Each cloud of rows lies close to a flat space through zero, with a little noise off it, and is much wider in some directions of that space than in others. After each cloud: how many dimensions does that space have?

[[ 11  15   7  10  -3  -6 -11  13 -12  12   0  -6 -13  -8   1]
 [ 28  24  17  13  -1 -24 -18  17  -9   4 -13  13 -25   4 -17]
 [ 30   9  40  -6   6 -24  13  -4 -33  -3 -31   1 -46 -57  -9]
 [ 17  22   1  14  -3 -18 -21  19  -7   3  -4   7 -15   6 -19]
 [ 24  -8  23   0  26   1  13 -36  18  17 -14 -21  12 -61   9]
 [ 19  15   7   4  -4  -9 -12   7  -6   5   3  -2  -8   1  10]
 [-34 -18 -22 -16  -9   8   7   8 -10 -28  17  21   2  29 -12]
 [ 51  22  61  10   6 -10  -8 -14  16  31  15 -25 -16 -53  -9]
 [ 17  19 -20  21   5 -13 -25  12   9   8 -15   7  13  27   4]
 [-24 -14  -9  12  17   9   9   7 -11  12 -12   2  -4  -9 -10]
 [ -9 -19  18 -27  -3  14  18 -18  -4  -9  28 -11  -1 -28  12]
 [ 30  26  -9  17   2 -25 -22   4  10  -1 -18   3   0  -6 -21]
 [-42 -34 -24 -22  -5  21  29 -11  -4 -18  -5   4  17  20  21]
 [-27 -13 -11   8   3  18  10   3  10  11  -4  -3  11  18  -4]
 [-10  -8 -17 -20 -17   3   6  -4   8 -25   7  10  13  35  11]
 [ 12  25   7  12 -22  -1 -11  10  17  13  15 -27  -2 -12 -17]
 [ 45  11  34   4  12  -9  -8 -18  11  24  -6 -10   1 -18  31]
 [-29 -19  -9   6   3  24  27 -13  17  17 -17 -22  17  -9   7]
 [-24  -6 -25  15  10   3   6   9  -1   0 -25   8   4   6 -21]
 [-23  -8   8 -13 -11   0  17  17 -39 -16  -4  13 -37   0 -10]
 [-30 -32   7 -22   2  13  46 -23  -5 -16 -20  -4  -6 -31  -7]]

8

[[  0 -14  10 -16  -7   4  -5  -7   5 -14  -7   7   7 -11  10]
 [-12 -15  -4 -19 -12  -2   1 -17 -90  23  14 -21 -12 -42  23]
 [ 12 -13   1  22  59  18   7  52 -13  15  62 -27 -37 -15  58]
 [  1 -47  19 -11  20  -8  -5  18 -77  -2  53 -24 -26 -45  63]
 [ 18  -9  17  28  15 -23   4  -3  79 -33 -25  36  -5   4 -41]
 [  1 -13   6   7   4 -15 -10  13   3 -20  12  -3  -2   8   5]
 [ -6  17 -10 -18  10  41  15 -17 -41  40  -2  -8 -12 -35  25]
 [ -1   3  11  -6 -32 -22  -9 -14  46 -32 -33  25  30  24 -38]
 [  8  -3   9 -14  17  34   5  12  24   2  13  -2  -3 -14  38]
 [  4   9   2  -4   6  16   3   6  48  -5 -10  12   4  12   1]
 [ 10  13  -2  14  30  20   6  20  64   1  -2  12  -1  17  -4]
 [  2 -39  24  -8  -9 -22 -13  10  -2 -36  17   7   0 -15  23]
 [-15  46 -27  -6 -32   1  -1 -24   5  20 -34   0  27  38 -46]
 [  5 -15  13  17   8 -15  -4  14  16 -22   9   5  -7   1  -1]
 [  8 -27  14   2  23   2   5   6  -7  -8  16   2 -19 -32  25]
 [ -6  20 -12  12 -13 -11  -3  -5  11   2 -14   3  11  25 -32]
 [-15   9   3 -34 -55  -6  -6 -55 -16  -6 -48  16  31 -10 -34]
 [ 15 -16  11   4  34  27  -3  41  28 -14  39 -10 -12  -1  52]
 [ -7  -4  -3   8 -20 -29 -10  -5 -28  -3   2  -5   9  11 -14]
 [ -7 -23  16 -33 -30  -2 -15 -10 -18 -22  -1   5  17 -12  19]
 [  3  -7  -8   8  41  20   7  34 -50  27  48 -35 -37 -22  52]]

5

[[-11   3  34 -25  10   3 -16  -7  -4  -4   8 -20   7 -29  -7]
 [  2  -2  36 -17  24   4  37 -12   0 -24 -10 -22 -34 -41  10]
 [-23   5  -7  -9  -6  34   9 -25  -5  -2  11  31 -18  32  -8]
 [-23  12 -28  -3 -16  15 -11 -26   2   5  49  -6  13  26 -10]
 [ -7  -1   2  -5  -6  -7   0   7  -7   6   0   4  18  -1 -16]
 [-10  18  -5   3   5  36  53 -26  25   0   1  15 -50  29   5]
 [-28  -6  27 -22  -8   8  17   1  20   6 -16   2 -14  -6  -1]
 [ 24  18 -19  29   9 -22  35 -15  51   2  29 -27 -50 -11  26]
 [-38 -22  34 -36 -15   5   5  16 -18   0 -35  10  27 -12 -18]
 [ 41  -8  -3  17  12 -55 -34  30 -12  -4   1 -35  35 -46   7]
 [-16 -10 -17   0   1  15  41 -23 -30 -19   5  52 -23  23 -19]
 [  2  -1   2  -5  -6   8 -31  29 -49  19 -31  47  58  32 -44]
 [ 56  10   1  32  12 -41 -42  24  57  12   3 -82  -4 -43  58]
 [ 14   1  31  -4   8 -18 -11  23  26  10 -24 -32   0 -34  15]
 [-74 -19  13 -44 -21  41  45 -40  -2 -22  12   5 -25   6  -3]
 [ 44  19 -24  42  10  -7  -4  -3  44   9   7  -5 -45  15  38]
 [-40   3 -15 -15  -3  67  48 -40 -45 -17   1  75 -22  65 -34]
 [  9  -1  -8   6 -18 -29 -74  19  32  21  22 -53  38 -17  27]
 [ 22 -16  29  -9   9 -43 -44  37 -11  -5 -17 -59  49 -64  12]
 [-14 -15 -20   2 -17   7  10   9 -28   0 -17  45  17  33 -20]
 [-16  12   1  -2   6  27  56 -33  32 -11  15  -8 -58   6  16]]

8

[[ 33  -8 -30 -14 -27 -28  22  35  49 -53 -10  28  11 -33  24]
 [ 27 -24  -5  11 -24  -6   6 -32  33  27  25  23 -17  23   5]
 [ -1 -12  54 -21 -14  -5 -11 -21 -48   9   1  24  23 -15  18]
 [ 37  14 -34  -3  25   4  45 -38 -10 -39  20   4  10  -2   9]
 [ 21  31 -25  -6  17  -1  -5  12 -23  -6  34   8   1  22  19]
 [-38 -45   3  -8 -21 -10  15  -7  16  19  -4 -14 -13  41 -35]
 [-64 -28  26 -11  31  33   6  18   5   5 -12  -9 -21  30 -82]
 [ 11 -10  -6  22  13 -11 -26  20 -14  16  19   1 -16  -5  15]
 [ 16 -26 -28  -2  -3  61  22   7 -10  -6 -28   7  24  11  19]
 [-32 -12  -4  34  27 -14 -42  24  12  47  15 -35 -31  31 -39]
 [-33 -41 -38  -2   9  14  27   8   2 -24 -39   5  27  29 -51]
 [-42 -10  15  -9  -1   9 -23  31 -59  -5 -17  16 -17 -16 -46]
 [ 22   0  14   9  -2  22 -14 -24   3  44  16 -37 -19   3   4]
 [ 26 -22 -42  34  -1  -3   6  -3  21  15   6 -15  -8  10  37]
 [-12  34   4 -10  16  19  -4 -11 -37   8   3 -12  15  23  10]
 [ 27 -14 -35  -1  -4  14 -15  25 -15  -6 -17 -12  18 -17 -18]
 [-16 -21 -16 -32 -22   3  59  -1  68 -24 -11  -6  17  48   5]
 [ 53  30 -27 -11  -1  10  23  -4  -4 -34  25   1 -18 -32  25]
 [ 33  31  26 -26 -15  26 -12 -15 -40  -2  11  22  -3 -35  -4]
 [-23 -15  66  -4  -5   5 -16  -8  11   8 -37  30  36 -19   5]
 [  3  32 -21  -5  -3  15  10  -2 -11 -15 -14  -7  10  -3  16]]

12

[[-19  38   6   0   3  -7   5 -21   8  -2  -7 -15  -6  17 -12]
 [  1 -19  -1  -4   5  -4  -7  -8  -1   1  -7  -9 -14  -8 -14]
 [ 36 -39 -34 -11   7   1 -23  16  10 -10  15  12  23  -6  29]
 [ 36 -69 -27 -13   9   2 -28  15   4  -3   2   2   4 -17  11]
 [-30  58  19   4  -2  -3   9 -12  10   5  -7  -1  10  22  -3]
 [-22  55  17   6  -5   5   1  17  20   9   2  37  54  22  26]
 [ 10 -34  -2  -1   2   6 -10   9  -2   4  -6  -1  -4  -8  -2]
 [ -7  -4   8   3   0  -2   9  -6  -9   2  -3  -4 -14 -10 -14]
 [ -6  39  -7  -2  -1  -4  -2 -17  12  -4  -2 -19  -3  29   4]
 [ -3 -22  12   4  -4   9   6   0 -18   7 -10 -17 -32 -10 -21]
 [ 19 -32 -11  -5   5   2 -14  18   6  -1   7  22  25 -11  17]
 [ 15 -12 -11  -3  -4   8  -6   3  -3  -2  -2 -16 -13  11   6]
 [ 32 -39 -28  -9   4   4 -20   7   3  -7   6  -6  -1  -2  14]
 [-28  44  18   5  -2  -1   7  -8   8   6  -8   1   7  15  -5]
 [ -6 -24  11   0   3   2  -5  -3  -5   8 -14 -12 -21 -10 -22]
 [ 28 -28 -25  -6   4  -6  -6   7  -1 -12  17  10  11 -14  17]
 [ 16  -1 -22  -7   1   1 -10  -5   4  -8   4 -20 -10  17  10]
 [  7  -2 -16  -5   4 -12   5 -19  -4 -12   8 -17 -18  -5  -9]
 [ 14 -24 -10  -2   1  -5   0   8  -4  -6  14  18  13 -19  10]
 [ 10 -12 -15  -5   4 -11   0  -4   1 -10  12   9   8 -13   6]
 [-13  22   9   2   0  -3   4  -2   4   3   0   9  13   5  -1]]

5

[[ 38 -56  21 -31   4 -77 -28   3  38  12  69  -6  35  28  13]
 [  0  16 -45  10 -21 -11  39   3  16 -36   9   4 -10  -8 -26]
 [  8  -2  26 -13   8   4 -47  13 -23  22 -34  -2  59   9  37]
 [-42 -10   6   3  19  11   6 -21 -11 -20 -29  -5  28 -14  -8]
 [  4 -11 -25  -4 -35 -16 -10   9  28 -53   7 -12  -4  -8 -13]
 [-49  22  63  32  20  58   1   6 -61  24 -82 -10   0 -35  -2]
 [ -2   2 -22   5  -3  21  13  -5   0 -18  -7   6  14   7 -11]
 [ 25  -7 -36 -10 -14  -1  29  14  20 -29   4 -11 -49 -10 -18]
 [ 19   7  13  17 -17 -51   3  14  16   5  45   5  -9   6  -9]
 [-27  23  16  27 -11  16  -1 -15   4  16  33  16 -44   2 -13]
 [ -1 -23 -45  22  -8 -57  13 -48  57 -55  53   0  -4   6 -27]
 [ 14 -19 -11  -5   3   8 -18 -28  13  14   2   7  41  16  18]
 [-32  -1   5  -4 -18  29  -9  -7   1  -7 -14  -2  -1 -19  -2]
 [-19  13  23  42   8 -13 -15 -18  -6  -8   7   4  -4   7  -8]
 [-19 -14  34  25  53   6 -10 -36 -22  20 -22  -1  15   8   6]
 [-20  -6  -6 -15 -20 -13 -12  -9  21 -11  23   1  12  -6   2]
 [ 49 -21  55  13  37 -25  26  12 -24  76   3   0  28  14   4]
 [ 14 -13  -8   7 -10 -12  -5  -9  21  -8  23   1  -4   8  -6]
 [-11  12   1  33   4 -16  35 -14   1  -6  -2  -3 -29 -20 -23]
 [ 30  -6  -9   4  16 -20  68  18   3   2  20  -5 -38  -1 -34]
 [-22 -15  13  -8  -2  30 -41 -27   7  13  13  10  22  16  17]]

10

[[-16 -34 -13  35  12 -30 -25  23  -9   3 -32 -31 -21  47 -23]
 [-22  27 -40 -51 -38  12 -26  68  38  21 -41  53  44 -10 -10]
 [  5  36  -2 -18  -9  13  42  -5   4   9  27  18  -9 -43   8]
 [-12 -19   6 -10  27  -7  10 -42 -13 -17  22 -41  -3   9  11]
 [ 10   9   9   0 -28   6   1  22  24  10   1  34 -16   9  -9]
 [-31 -39 -56 -51   3   6  54 -55 -14 -26   9 -30 -30   5  -8]
 [  4  -6   6  -9  17  -6   6  -9  -3   3   1  19 -19  17  -5]
 [ -6 -39  51  43  49 -53 -23 -13 -29 -31 -19 -59 -18  39   2]
 [-36 -27 -38  12  16  19  -5  30   4  -3  20 -15 -17   8  -5]
 [ 22  24  10 -17  30 -35   6  -4 -43  -3 -60  27   8 -29  -7]
 [ -5  12  12 -28 -48 -10   1  16  44   9 -11  28  15  18  -5]
 [ 31  34  18 -22 -18  18  -2  12  -9 -28 -18  24 -33 -28   7]
 [  3  -7   2  -7 -25  11 -28  36  34  19 -11  62   9  33 -12]
 [-13 -13  10 -66  13   6  44 -60  -7 -46  24  -1 -16 -10  22]
 [ 17  15  -4 -29 -32  18  12 -24  19  11  10  22  10  -2   2]
 [ -2   6  16  -9 -14 -20  -8  -8  15   3  -8 -26   7  20   2]
 [-18 -22   6  13  -6   0 -11   5  13 -18  17 -37 -10  22   5]
 [  6   0  31  -3  19 -21  -3  -2 -17 -25 -15 -13 -31  10   2]
 [  4 -20  26   2 -48  13  21 -56  29 -20  37 -19  35   0  23]
 [ 15   5  51  24  36 -64   4  -7 -42 -20 -50 -19 -21   0  -5]
 [-18  -8  -8 -12  14   5   7   9 -12 -30   2 -20 -28  -8   3]]

10

[[-17 -10  -9 -22  -7  -5   2  30  23  -3  30  11 -23  -3  41]
 [ 17  11  16  28   8  11  -3 -34 -26   5 -36  -8  33   6 -53]
 [ -9  -4  -6 -11  -3  -4   0  16  14  -5  15   9  -8  -2  16]
 [ -4  -5  -4 -14  -7  -7   1  13  14  -6  15   1 -16  -3  20]
 [-24 -18 -13 -12 -10   9   9  26  17 -18   9 -16 -36 -17  39]
 [  1  -1   0   8   0   0  -2  -6  -6  -3 -11  -4   4  -5 -15]
 [-10  -5  -9 -10  -3  -4  -1  16  13   0  11  -1 -15  -3  23]
 [-21 -15 -10 -16  -4   5  13  29  18 -16   8 -11 -32 -20  42]
 [-19 -19 -10  -5  -5   6  13  15  12 -20  -2 -21 -28 -23  33]
 [  6   5  12   8   0   4  -2 -16 -12   3 -13  -2  13   1 -20]
 [-23 -19 -12 -15  -7   3   9  21  14 -18  11 -12 -27 -16  36]
 [ 43  31  22  29  12 -12 -17 -52 -32  32 -19  23  59  36 -71]
 [ 19  25   7   3   5 -20 -16 -18  -5  31  17  24  37  30 -31]
 [ -1  -6   6  11   3  17   7 -11  -8  -8 -27 -15  -3 -16 -11]
 [  9   3  10  18   3   9   1 -23 -17   3 -28 -10  16  -7 -26]
 [ -3   8 -14 -30   1 -33 -16  36  30  21  66  39  -8  22  35]
 [ 10  12   7   4   4  -5  -4  -9  -7   3  -5   3  11   6 -14]
 [  9  11   3  -5   3 -14 -10  -4   0  18  21  22  12  16  -7]
 [  2   6   0  -1   3 -11  -4   6   6   9  18  14   0   9   6]
 [  4  -1   5  21   3  12  -3 -14 -16  -4 -32 -17  13  -7 -23]
 [ 14  13   4   2   5  -7  -7 -14 -13  11   7  17  28  14 -19]]

2

[[ -9  11  15  35  16  -8 -53  39  13   0  -4   3   9 -20  30]
 [-17   0   1  25  -4  -5  -7  -4  -5 -17 -18  -5 -12   0 -10]
 [ 40  18  29  -6  -7  -2   6 -27 -42 -35  -4  -7  13 -19 -39]
 [ -5   0  -3   0 -16  -8  19  -9   2   8  10   8  -8   9 -14]
 [ 27  23  35   7  17  -5 -29  29  -5  -1  19  -7  18 -21  11]
 [ 12  -6   4  10  11  -4  -2  -7  -3   1   1  -3   9  -7   0]
 [  7   0   8   7  26   2 -42  42  33  26  14  -2  21 -14  42]
 [-19  12 -12  -2 -29  -9  15 -18 -21  -9  -4  25 -12   4 -13]
 [-19   1  -6  14   3 -12  -5  27  17  30  23  19  -3   3  31]
 [-12  -5 -18  -3  -4   3 -10   6   3  -7 -18   0   0   3   8]
 [ -3 -30   4  10  56  20 -14  14  42  28   4 -23   5   1  41]
 [ -4   1 -18 -16 -26  -2  34 -24 -26 -16  -9   3 -11  14 -27]
 [-24 -10 -23  21  -9  -3 -46  20  32   6 -28  11   7  -7  18]
 [ -1  -6   4  13  17  -3   1  11   9  12  12  -7   0   2  15]
 [ 11  -6   7 -14  24  13  -4  24  19  12  11 -22   4   5  17]
 [-39 -37 -42   1  -1   7   5  -5  51  35 -10  10 -11  21  21]
 [ 22 -16   5 -15  31  22   0  -7  -2 -13 -12 -33   8   0   1]
 [-47 -12 -34  -1   1  11 -30  27  38  22 -12  19  -9   8  47]
 [-12  -2  -2   9  -4  -5  -1   7  16  12   5   5  -5   4   3]
 [-23 -11 -10  10  -3  -2  18 -10  10   8  -1   2 -17  13  -3]
 [-11 -31 -15  14  25   5  -6   8  45  31   0 -11   3   7  25]]

8

[[ 31  -5  -5   1  -8  -6   5   9  -5 -11 -18  10 -23  26   1]
 [-48  -4   1  25  18  29 -18  15  -3  -7 -24   2   3 -51   5]
 [ 23  -5 -19  34  21  21 -10  46 -18 -17 -44  43 -28   1  29]
 [-31 -16 -27  57  52  48 -11  55 -11 -17 -62  77 -37 -63  27]
 [-43   4  -4   2  11  14  -8  -3   0   7  16   5  24 -33  -2]
 [-11   4 -14  23  13  22  -6  41 -14 -14 -40  30 -14 -32   8]
 [ -4  14   7 -38 -14 -29   3 -62  13  25  70 -59  41  24 -17]
 [-11  -8  -5   6  10   4  -5  -2   8   7   0   4   2  -5   4]
 [ 21 -12 -19  60  19  33   2  67 -11 -21 -91  72 -38   7  42]
 [ 26  -9 -24  43  17   8   6  58 -21 -12 -49  42 -18 -12  44]
 [ 39  -9  14  -9 -19 -16  18  -7   1  -1  11  -9   7  46   5]
 [-52  11   5 -33  -2 -13 -12 -47   9  26  53 -27  29 -29 -36]
 [  4 -14 -12  33  18  19  -8  40 -17  -8 -55  45 -20  -7  32]
 [-68  12  -6  10  30  30 -16   1  18  10   3   9   0 -66 -16]
 [-47  10   7   0  14   6 -24 -17   3  15  21  -9  11 -48 -20]
 [ 79 -29 -32  60   7  13  26  86 -28 -66 -91  73 -46  43  64]
 [  1  -4 -24  19  11   2  10  27  -2  -7 -17  12 -13  -3   6]
 [ 14   2  -7 -17 -28 -20   8 -23  -1   1  25 -32  11  13  -9]
 [-35  17  15 -26  -2 -19 -10 -56  12  42  62 -36  24 -15 -40]
 [-40   5   1  -7  10   4  -7 -30   9  11  12  -9  15 -31  -4]
 [-22  -2  -9  18  18  17 -13  10   1  -6 -21   1   1 -43  -7]]

2

[[ 22 -19  16  23  33 -11 -34  -4 -39  59 -44   6   9  57  39]
 [ 23  31 -17  25 -51 -32  12  -5 -16   3  54 -12 -17 -12   2]
 [ 39 -24  -4 -16 -16  -3  14 -11  12   8  35   2 -33  44  -1]
 [ 18   0  42 -31  10   3   5 -11   4  50  -9  25  -9  -1  10]
 [ 11  -8  16 -47  44 -18 -51 -10 -22  31 -39 -21   2  23  22]
 [ 38  24   2 -26 -12 -11 -11  14  11   0   4 -23 -10 -18 -11]
 [-12  10 -29   4 -28  11   6   6 -20 -37  15 -19  20 -31 -33]
 [ 18   7  -4   3  -2   1 -24 -35 -40  23   0   6  -2  21   2]
 [ 10  13 -20  -5 -32  -7   7  -4  14 -16  40  -7  -9 -12 -17]
 [ 28  17 -21  -2 -15 -19   9  -1  -6   5  17  26 -23  -4   4]
 [  7  10  28 -12   1  -8 -31   8  12  48 -13 -19  28  -2   7]
 [  7 -13 -28 -51  -5 -11 -22   8   3  -4  12 -27  11  10 -16]
 [ -9   4   7 -12   6   5 -27  32  39  28 -31 -28  28  -1  12]
 [ 33  -3 -20  17  -1   4 -10 -20 -50  -5  -3  12  -6  27  -8]
 [ 17  29 -34 -18   2 -20 -46  -6 -11 -12 -12 -35 -13   6   8]
 [ 28  17   7 -31  14   8 -41  -5  14  11 -24 -10  16  -2 -17]
 [  9  15 -23 -20 -33   3  -6  39  44  21   3 -29   3 -12   2]
 [-19  14  16  26  10 -18  -3  11   3   1 -15 -29 -16  -4  37]
 [-29  -8  -4 -11  18  -1  -8  49  40   8 -35 -12  32 -15  12]
 [-15  -7 -30  -3  11   4 -28  -1   8  -4 -15   0  14  22   2]
 [ 11 -28 -32  12  20 -19   7   2 -26 -24   2  47  18  22 -14]]

11

[[ 29 -16 -26   7  10  49  17  -3 -12  13 -19  19 -12   6  10]
 [  4 -10   2  16   5   9  10  -2   7 -11 -17  23   6 -13  12]
 [-12  12   5  -8 -10 -22 -11   4   1   2  17 -12   1   1  -8]
 [ -2  -6  13  -3  20  -8  -2  -6   8 -10  -7 -41 -23  13   4]
 [ -7   6  16   8  -8 -20  -7   3  13 -21   2 -14  -4  -2   8]
 [-16  -4  14  12  -3 -15   6  -2  12 -14 -15  36  30 -25  -1]
 [  6 -10   4   1   9  15   5   3   0   1 -16 -11  -1  11  -1]
 [  4   1 -21  -9  14   2   1 -11  -8  14  18  -2 -17  -3   1]
 [ -4   5   9   3 -14   0  -5   9   0  -4  -5   1  11   6  -4]
 [  0  -2  -6  26 -13   6  10   1   4 -12 -13  67  25 -35  13]
 [  1 -14   9  -2  18   9   8  -4   3   3 -17 -11   2   8  -2]
 [ -7   3   8  -3  -8  -9  -4   6   1  -3   1  -3   6   2  -5]
 [  8   2  -4 -19   8   8  -7   0  -9  14  10 -46 -26  28  -7]
 [  5   0  -3   8  -7  10   4   2  -1  -3  -7  15   5  -4   5]
 [  1   1   1   5  -5   0   0   0   1  -6  -1   8   1  -5   4]
 [  9  -8 -15 -32  35  11   0 -12 -14  30  13 -60 -33  32 -13]
 [ 10  -8  -3  -8  18  14   3  -4  -4   7  -7 -27 -17  17   1]
 [ -3  -7  10  17   0   1   7   1  11 -15 -18  23  14 -13   7]
 [  3 -18   1  18  27   2  15 -15  15 -15 -19  16  -9 -20  19]
 [  9 -18  12  15  12  23  12   1   8  -9 -33   2   5   6   8]
 [-12  20   0   6 -33 -22  -9   7   0  -6  18  32  21 -19  -1]]

5

[[ 33  48  -1 -15   7  18 -19 -10   5  26  11  25   4 -35 -53]
 [ 26   1   1  -2  -5 -13  -8   1  12 -19  15   4  -8  -1   4]
 [ -9  30  11  29  16 -10 -34   0  23 -44 -10 -15   7 -23 -73]
 [  7  50   6 -28 -26  37   5   2   2  -5  20  31 -24 -18 -18]
 [ 19 -47  11  33  28 -17 -20  10 -10   0 -37  -8   2 -21   2]
 [ 26  19  -4 -10  34 -12  17 -12   1 -31 -15 -11  19  39 -63]
 [ 48  36   6  -9  26   5 -16   7   4  61   3  38 -16 -44 -66]
 [-20 -23  -4  31   2 -27 -40   2  11  -8   7 -16 -10  -5  19]
 [-41 -20 -22  29 -18 -20  -7   9  19  13  -6  14  -3  15  59]
 [-11  16   9  11 -28  17  -6  15  24 -26  11  22 -23   3   8]
 [  5  22  14   3  10   5 -20  -2   9 -24  43  12 -13 -31  -9]
 [ 34  27  -6 -18  34  13 -32 -13   4  23  24  18   3 -19 -23]
 [-32  -9   9  55 -17  -8 -28  48  23 -74   3   6 -20 -20  -9]
 [-15 -23   2  47  -4 -14  -8  30   1 -22  -9   0  14 -27  -7]
 [ 15 -15   4  -3   8 -18  12  13 -18 -17   1 -13   3 -25 -10]
 [-46  -7  -9  29  14 -21 -12   8  20 -26 -42 -27  11  24 -18]
 [ -4  -5 -22  27  19 -55  -5  18  -1 -64  24   3  17 -40   6]
 [-25  -5   1   3  11   2 -17 -17 -18 -28  19 -28  -4  18  -4]
 [ 13  10  -7 -18  28  -7  11  -4   1  16 -33   0  -3  20 -31]
 [ -2 -16  -1   9 -19  -2   5  10  -4  14  23   9   8 -21  34]
 [-16  -9   3  13  12  11   2  36  11 -17   6   2   9  -9  -2]]

13

[[ 21  12  11 -24  14  21 -19   2  35  33  -3  21   1   5   9]
 [-16  -3 -13   8 -12   0   0   6 -28 -21   1  -2   6   8 -18]
 [-19 -10   9  22   1  11 -25   4 -10 -14  26 -34  -7  -6   8]
 [  3  11  -1  -5 -12 -16  20 -10  -2 -10 -12 -11   1  -3   2]
 [-23 -25 -13  30   6   6 -15  13 -36 -21  19   0  -2   2  -9]
 [-20   1  -7  12 -18  -6  10  -2 -29 -32   2 -25   1   1 -11]
 [  4   8   7  -9  -1   5  -5  -1  10   4  -1  -7  -1  -1   2]
 [ -8   4  13  10 -10  -9   2  -8   2 -15  10 -43  -9 -14  14]
 [ 41  10   3 -40  26  12  -2  -3  52  55 -24  67   6   9   6]
 [ -6 -14   8  19  13   5 -21   5   5   7  20  -9 -10  -8  15]
 [ -2   9 -25 -12 -22 -23  37  -5 -32 -24 -30  22  17  13 -31]
 [  9  17   9 -20  -7   5   2  -2  15   6  -7  -3   1   0  -2]
 [-22   7 -11  11 -28 -25  28 -10 -36 -44  -6 -34   4  -5 -12]
 [ -6  -2 -13  -1   1   6  -3   6 -19  -3  -3  22   8  12 -18]
 [ 16  13 -10 -30   0   7   7   1   9  15 -23  40  13  14 -17]
 [ 40   1  13 -20  28   5  -3  -5  59  55 -11  36  -9  -6  29]
 [ 10  -1  12  -3  11  11 -15   1  24  22   8   2  -6  -3  13]
 [ 29  21  -2 -43   1   5  13  -5  27  25 -32  42  14  14 -12]
 [ -3  -3   4  -2   4  14 -16   4   4   5   8   1  -2   0   0]
 [ 26  19   8 -37   5  12   0  -4  36  28 -18  26   3   8   0]
 [ 20  -1 -12 -14  10 -12  19  -2  14  17 -22  40   5   4   0]]

4
